The same things were measured in two ways. Each way mixes the same 10 hidden numbers, adds some noise and spreads widely along 7 directions of its own, which tell nothing about the thing.
In the rows, 128 means zero.
Some things both ways: the first way, then the second way.
[128  93  97 121 122 142 170  89 116 158 163 108  54 164 122 121 102 139
  86 139  95 170 106 150 166 151 149 155]
[130 167 129 156 111 166 121 105 117 125 126 136 145  91 126 166 150 107
  98 124 150 111 151 118 121 115 126]

[140 143 119 141 122 111 141 141 163 107 150  93 183 152 150 100 118 134
 103  89 121  90 127 175  96 163 154 112]
[102 139 136 184 132 141 156 101  66 136 180  96 147 155  99  72 146 144
 123 117 130 127 140 122 106 113 116]

[158 164 102  95 190 112 132 103 174 203 126  61 183 145 146 133 160 133
 129  90  92  94 139 175 124 142 174 162]
[110 151  98 148 101 127 133  80  87 171 176 114 147 105  96 115 151 134
 132 158 152 108 161 129  79 124  98]

[125  95 142 130 145 138 147 133 108 169 135 100  71 140  71  72  84 135
 118  98 104 168 125 145 110 195 106 116]
[152 134  76 108 118 152  87 108  99 202 125 113 109 100 155 200 144  78
 160 156 137 166 157 119 138 117 120]

[179 169 169 129  98 114  99  95 114 114 147 119 161 148 160 121 158 152
 170 143 167 123 147  72 127 145 116 119]
[146 100 133 138  97 170 112 156 152  68  71 174 110 142 159 204 123 127
 123  84  91 201 167 109 153  63 108]

[118 116 115 102 213 106  60  94 200 107 108 103 222 136 153  73 134 125
 110 101 102 152 133 131 169 181 136 110]
[178  92 144  91 142  92 106  86 141 114 105 151 106 135 139  83 143 160
 147 119  80 150 100 148 115 105 140]

[134 187 139 102 145  92 109 119 103  94 113  82 167 154 147 155 177 165
 156 149 119  93 153 128 104  90 162 186]
[ 81 142 150 121 148  21 157 122  75 161 168 100 142 151 113  54 102 173
 105 172  90  75 131 163 101 150 193]

[147 142 168  67 162 123  60 101 117 131 136  72 177 142 134 113 191 127
 179 126 159 102 133 110  96 138  89 126]
[109 135 142 143 119 114 122 119 124 135 134 140 111 112 115 120 107 141
 112 121 177  75 127 144 113 173 126]

[129 102 120 148 150 130 162 101 136 148 154 148  75 123 100 131 111 131
 132 109 112 163 115 126 162 122 147 132]
[101 114  77 108 173  96 128 126  83 216 145  45 146 175 159 111 164 127
 163 159  51 174  56 149 162  94 149]

[127 132 123 130 128  94 119  82  99  97 191  65 141 178 134  90 118 148
 108 130 114 140 145 155 158 134 136 172]
[121 117 150 164 105 135 131 125  96 145 114 151 143  76 102 127 126 123
 138 131 105 103 176 155 133 127 147]

[126 130 118 105 117  93  74  90  71  72 196  76 158 152 149 108 122 126
 144 141 132  91 157 145 116 110 118 181]
[118 134 165 147 123 138 152 149 178  32  94 158 147 146 134 145 124 162
  73  89 127 144 123  94 142  98 115]

[122  88 105  95 118 125 101 131  36  76 192 137 165 130 123 121 114 111
 156 127 116  74 145 156  88  67  82 144]
[ 79 123 174 134 118 115 144 172 156 106 113 142 127 130 132 112  78 135
 118 122 133  95 122 134 151 158 152]

[109 143 169 104 132 129 147 131  73 119 127 115  41 180  69 133 150 129
 142 126 125 131 116 120 100 126  85 156]
[121 138 127 154 112 106 145 121  90 115 122 137 165 143  98 113 162 152
 101 159 104 117 150 100 101 125 160]

[151 146 101 130 134 115 122 132 136  89 109 125 247  96 145 144 150 127
 151 114 113  77 135 138 101 125 176 129]
[120 130 114 164 146 137 206 126 148  85 139 100 169 148  74  80 145 134
  71 111 216  88 110  97 108 170 102]

[122 173 197 141 125 107 122 151 106  99 121  66 104 176  88  94 137 144
 142 111 151 133 126 130  75 188  96 146]
[136  97 114  94 108 181  99 112  93 157 138 117 100 128 133 112  98  83
 200  82 118 182 139 174 160  70  59]

[170 158  97 144 127 130 143 108 160 147 108 118 192 110 181 144 127 137
 131 117 111 114 140 146 123 132 188 128]
[133 177 125 157 133 141 134  90 107 131 170 112 158 107 130 135 155 149
  94 149 134 129 163  98 100 105 122]

[132 147 120 111 218 132 131 130 170 223  63  93 113 112  96 115 116 116
 134  79  77 147 136 156 105 186 144 149]
[176  93  91  96 130 141 112  72 102 198  95 103 101 114 115 130 142  67
 192 122 131 171 114 151 141 104 120]

[181 169 143 112 130 120 112 102 116 142 135 120 187 117 178 150 172 152
 188 129 149  92 158 111 102  73 142 125]
[145  89 133 116 119 126  91 136  94 148  56 141 106 168 151 154 138 131
 169 125   9 193 101 147 159  65 179]

[110 128 127 170 123 108 185 152 166  71 110 168  92 136 142 139 101 147
 107 127 120 140  94 150 126 124 186 133]
[145  85 120 139 127 137 132 118 132 159  85 120 129  95 111 125  99 123
 162 116 150 115 126 144 161 175 131]

[125 146 131 151 170  89 115 110 183  96 126 133 171 125 166 105 129 159
 127 112 120 135 144 134 150 111 169 124]
[ 95 123 220 142 103  95 136 154 105  66 110 187 162 105  89  61 119 149
 122 132  77  94 167 130 145 124 168]

[137 152 165 150 139 139 153 131 159 114  99 163  96 156 144 153 148 150
 135 135 143 167  99  96 143 125 123 119]
[ 91 139 186 164 111 160 166 141 121  76 137 144 162 130  74  56 126 120
 112 109 154  94 131 109 129 133 118]

[110  96 161 108 129 134 106 123  93  95 146 143  81 168 106  96 119 125
 126 144 138 157 106 103 129 161  54 129]
[123  92 168 158 113 117 140 142 160  86  65 168 113 127 125 136 110 130
 116 101 135 112 130 120 140 159 169]

[139 118  95 148 122 121 126 130 134  58 134 155 237 121 186 131 125 157
 116 143 109 113 133 142 139  94 161 122]
[142 139 158 104 129 125 107  96  78 154 162 134 121 117 109  71 136 127
 158 145  86 142 147 148 115  82 124]

[ 90  96  96  99 147 152 119 133  67 123 129 133 100 108  79 127 107  80
 133  97  89  87 135 167  68  98  76 141]
[111 148 174 123 144 122 134 129 117 123 164 129 133  91 118  81 112 112
 119 121 155  94 145 143 144 138 121]

[123 153 162 145 100 139 142 149  82  59 128 114 127 186 122 137 149 168
 125 142 131 140 127 115 114 108 111 127]
[161 150 103  84 130 151  94 128 120 143 160 133 121 146 153 136 148 153
 135 168  73 182 136 110 107  65 101]

[104 123 137 133 132 104 136 140 128  93 155  80 110 167 123 113 120 162
  96 146 119 132 106 155 120 160 140 182]
[146 124  93 123 122  84 109  95 158 160 102 134 108 122 149 196 142 181
 117 163 112 149 123 114  96 122 138]

[172  97  56  98 160 171 121  83 136 193 120 163 200  73 157 155 132  93
 149 104  86 108 140 134 140  97 146 100]
[137 162 145 173 139 111 133  97 107 155 129 132 145  83 120 142 160 142
  90 164 119  85 151 121 101 146 187]

[138 168 174 166  65 138 154 155  65 103 107  82 154 127 131  90 118 145
 135 123 142  99 141 171  24 145  88 129]
[158  91 114 174 153 165 139 112  97 159  82  96 124 157 122 128 178  91
 153 114 109 171  92 103 153 127 169]

[144  99 110 127 188 119 117  77 193 158 146 133 141 130 152  94 113 140
 119 101 109 179 130 119 196 148 165  95]
[101 170 161 115 110 144 118 152 149  62 148 159 163 117 144 122 136 140
  89 136 124 119 142  94 135 107 110]

Other things, the second way, with their names:
<210>: [135  99  67  97 149 147 130 163 198  94  98  98 133 192 199 154 130 131
 113 112 142 166  55  90 157 154 118]
<219>: [150 101 120 131 135 115 119  62 120 196 119 101 124 128 132 100 144 165
 189 155  44 174 100 145 111  84 146]
<42>: [138 150 113 112 139 168 133 118 162  96 154 121 145 107 133 130 149 113
 102 110 194 129 120 103 135 127  60]
<149>: [148 125  95  96 113 161  76 111 131 180 136 128  86  98 176 193 116  96
 170 129 129 176 154 140 140  97  90]
<144>: [121  86 152 122 114 124 142 145 152 100  96 153 118 154 117 102 125 140
 147 115  82 159 116 133 131  90 126]
<519>: [129 113 122 156 145 139 155 101  81 156 157  92 152 122 101  77 160 103
 149 126 135 139 141 125 135 126 121]
<260>: [ 95 112 126 148 164  65 152 134 109 184 110  85 121 157 138 129 135 136
 120 147  95 121  83 144 143 144 195]
<437>: [127 105 142 127  93 160 134 149 205  79  72 169 121  96 144 174  91 117
 122  96 145 132 143 132 145 123 108]
<206>: [153 115 137 160 133 130 155  93 101 114  67 128 132 131  76 111 151  96
 104  86 170  94 100 137 129 150 158]
<408>: [124 166 117 141 122 144 146 110  87 203 189 103 125  70  78 123 100  99
 132 170 216  86 199 123 105 167  99]
<541>: [ 82 142 167 122 109 138 140 133  94 100 126 129 139 136 103  94 105  87
 126  83 132 121 125 156 158  86 110]
<278>: [177 113 120 185 142  99 152  78 121 157  86 129 115 130  96 157 160 179
 102 148 116 132 136 108  81 133 175]
<388>: [120 135  94  93 109 165 112 128  89 176 157 111 125  86 118 131 105  55
 159 120 185 111 162 164 150 135  77]
<261>: [ 89  86 119 151 177  98 169 123  99 149 139  51 145 205 128  57 156 130
 150 103 112 160  45 124 163 131 135]
<413>: [ 74 168 184 136 131 101 140 132 120 115 182 130 146 111 136  73 109 139
 102 138 122  78 142 143 120 132 149]
<125>: [142 159 135 106  88 150 102 134 136 110 125 171 114 113 132 156  98 131
 112 155 148 118 179 100 102 133 126]
<49>: [140  85 130 141 111 142 107 124  74 181 111 141 102  86 117 129 115  83
 181 115 119 124 173 176 150 138 141]
<311>: [119 110  98  96  85 153 111 163 183  77 128 166 119 127 169 150  88 135
 119 108 161 117 149 136 120 149  81]
<22>: [146 128 118  96 119 206 135 143 159  79 134 133 137 140 129 109 138  84
 131  97 154 165 118 109 142  82  60]
<321>: [115 149 120 166 113  92 152 111 173  84 115 145 169 137 128 132 145 212
  58 161 136  72 115  91  68 177 167]
<400>: [134 116 142 107 132 110 111 147 148 137  86 148 125 118 146 145 142 129
 134 157  79 140 109 119 150 124 169]
<306>: [172  99  93 137 105 108  99 127 139 121  45 174 137 115 155 208 152 186
 108 150  44 142 143 132 114 117 180]
<7>: [146  80 133 161  88 116 115  81  96 153  21 147 103 146 117 173 124 132
 165  98  41 172 125 163 127  69 189]
<414>: [121 171  96 128 150 140 146  84  68 167 198  66 137 166 102  94 167 102
 119 141 183 148 116  92 104 109  87]
<277>: [125 173 134  99 123 121 107 127 171  80 146 159 152 104 156 153 151 168
  80 151 121 126 135 101 112 101 101]
<40>: [ 97 130 156 164 138  90 147 135  82 130 123 125 156 138 104  88 158 131
 106 147 107  89 117 119 132 156 190]
<152>: [121 150 141 120 129 154 144 133 123  82 160 131 157 136 102  82 155 115
 104 121 164 126 129  95 129 116  84]
<387>: [ 77 133 157 141 134 117 163 181 156 133 180 124 125  75 142 118  50 116
 105 128 195  66 194 152 147 193 121]
<167>: [ 93 123 183 142  95 147 132 142 105  81 109 163 152 140  95  79 151 109
 139 111  86 135 123 122 143  84 134]
<130>: [113 122 172 169 140  89 136 134  89 131 121 145 101 157  99  99 151 142
 105 135 127 103 120 115 109 153 182]
<263>: [115  81 150 151 133 132 142 158 141 106  62 140 116 154 121 122 131 117
 127  84 101 129  76 151 160 124 154]
<205>: [142 118  86 115 145 139 144 154 179 170 152 116  95  80 138 189  99 107
 118 139 218 126 169 126 132 165  71]
<44>: [176 108  94 125 171  85 122 133 154 148  89 124 127 125 178 185 171 156
 100 170  91 148 118  97 132 156 194]
<75>: [ 76 142 148 144 112 122 163 174 183  73 115 142 138 138 132 160 105 131
  75 118 175 112 135  96 135 143 119]
<41>: [126 142 146 152 130  90 114 132 104 130 124 143 144 126 146 127 132 177
  99 171  81  99 149 112 114 160 201]
<29>: [104 153 128 133 166  97 140 103 106 163 190  85 124 148 136 102 166 138
 115 148 128 145 106 116 112 102 120]
<407>: [134 122 133 144 105 171 151 119  86 117  85 130 128 149  65 100 140  49
 131  96 184 113 117 117 134 139 137]
<45>: [136 114 146 126 126 129 145 104 100 103 102 121 129 176 100  57 125 105
 134  97 133 120  91 133 126 129 155]
<96>: [150 100 135 138 103 130 105  95 108 177 110 150  97  81 116 152 123 112
 177 139 115 153 180 139 123 114 131]
<480>: [139 104 111 136 116 111 114 138 167 138  76 158  93 124 157 189 138 124
 112 140 131 118 122 122 114 161 174]
<498>: [ 63 116  94 105 139  54 145 189 188 151 118 112 119 143 168 162  91 163
  89 158 148  74  79 149 134 198 153]
<397>: [118 145 133  93 125 138 128 132 114 141 155 114 125 138 116 102 128  87
 147 150 151 154 137  98 139 111 105]
<12>: [ 97 144 131 133 141 122 162 128 115 137 157  97 125 152  96 104 122 117
 110 122 179 125 114 116 126 126  99]
<98>: [113 128 143 120 130  93 136 109 120 126 118 121 131 159 107  71 130 138
 125 134 143  95  79 123 115 161 156]
<360>: [145  74 163 152 100 162 119 100  80 113  40 148 132 144 102  90 137  94
 183  73  49 159 105 162 162  82 171]
<156>: [130 149 150 106 122 168 106 132 127 137 199 141  98  91 136 129 115 102
 151 135 168 165 197 105 131  97  54]
<237>: [164 151 124 126 114 174 128  93  57 149 152 123 156  71  82  95 129  68
 140 131 172 105 198 132 130 134 110]

Some of these things the first way, each followed by its name:
[149 146 100 101 175 132 159 103 181 190 109 122 120 125 113 155 163 119
 137  76 100 104 127 135 131 125 187 104] => <306>
[ 80  92 105 172 127 123 179 159 115  94 144 113  98 133 103  90  69 159
  69 111  78 137 122 199 102 129 146 144] => <400>
[137  70  89 142 126 172 185 149 159 156 122 206 103 106 115 137  91 118
 100 105  97 138  89 130 129 150 131  76] => <149>
[154 148 122  68 147 154 103 114 142 165 114 153 174 118 188 176 203 134
 164 132 137  59 135 108  86  53 105 107] => <130>
[111  93 127 114 102 145 147 136  74 115 153  92 128 159 103  82 118 150
  85 139 101 124 114 161  97 165  84 138] => <480>
[ 89  97  99 123 112 109 160 150 102  83 140  74 118 130 105 100  96 146
  80 134  89  97 110 203  75 158 170 171] => <206>
[137  80 155 130 108 141 147 158 101 107 155 166  71 152  79 128 103 128
 139 143 144 162  74  90 130 195  92 129] => <7>
[130 152 103 104 148 145 183 179 130 158  83 127 108 152 128 160 134 149
 115 100  78  84 129 175  61  99 166 118] => <125>
[130 117  88  71 161 149  95  88  81 152 152 152 105 144 107 172 149  96
 152 125  97 108 143  98 148  83  92 156] => <205>
[150 117 126 171 107 139 159 146 177 103 118 158 207  81 155 135 142 160
 126 121 138 107 105 122 110 136 172  84] => <263>
[170  91 128 112 147 141 114 157 121 134 110 143 242  69 113  94 127 133
 175  99 121 105 131 122  79 168 132  65] => <407>
[129  60 116  98 177 139 117 114 135 138 165 153 137 110  73 128 146 125
 149 109 117 137 103  93 160 137 123 100] => <498>
[115 140 165 119 196 109  89 103 166 140 118  73 111 161 100  73 131 139
 127  90 122 173 138 121 144 188 119 119] => <152>
[146 135 105  91 157 110 102  94 131 130 151  89 190 142 166  93 135 129
 137  94 108  93 165 168 114 104 150 107] => <41>
[137  82  72  74 178 132 101  75 110 180 186 135 114 119 129 139 121 104
 145 117  94 114 141 134 157  89 121 150] => <260>
[102 136 130 113 173 118 159 101 139 178 156  86  28 191 117 114 124 145
  89 110  94 148 123 173 142 121 114 178] => <167>
[160 136 140 172 109 135 143 178 138 121 102 141 213  64 124 128 125 151
 159 110 134  88 128 123  55 158 148 101] => <75>
[127 119 146 107 165 103 120  77 148 133 148  82  86 191 126  58 110 144
 102 113 115 189 130 134 176 187 135 119] => <210>
[129 118  99 107 149 116 121 131  91 102 165 113 137 167 132 132 110 142
 128 129  94 121 142 147 135 104 146 160] => <408>
[134 171 152 153 171 121 138 115 182 168  81 103 114 140 115  98 120 129
 120  81 113 161 134 136 126 191 134 122] => <519>
[120 137  99 118 126 168 164 122  99 165  70 166  99  87 103 159 134 100
 136 101  85  92 138 142  71  88 115 118] => <44>
[132 108 108 102 166 115 133 111 108 156 147  87 135 126  83  95 118 127
 135  91  89 122 144 158 120 153 152 133] => <388>
[123 162 122 136 154 138 160 188 109 164  69 124 143  92 109 138 115 134
 147  86  87  73 153 181  22 105 128 139] => <397>
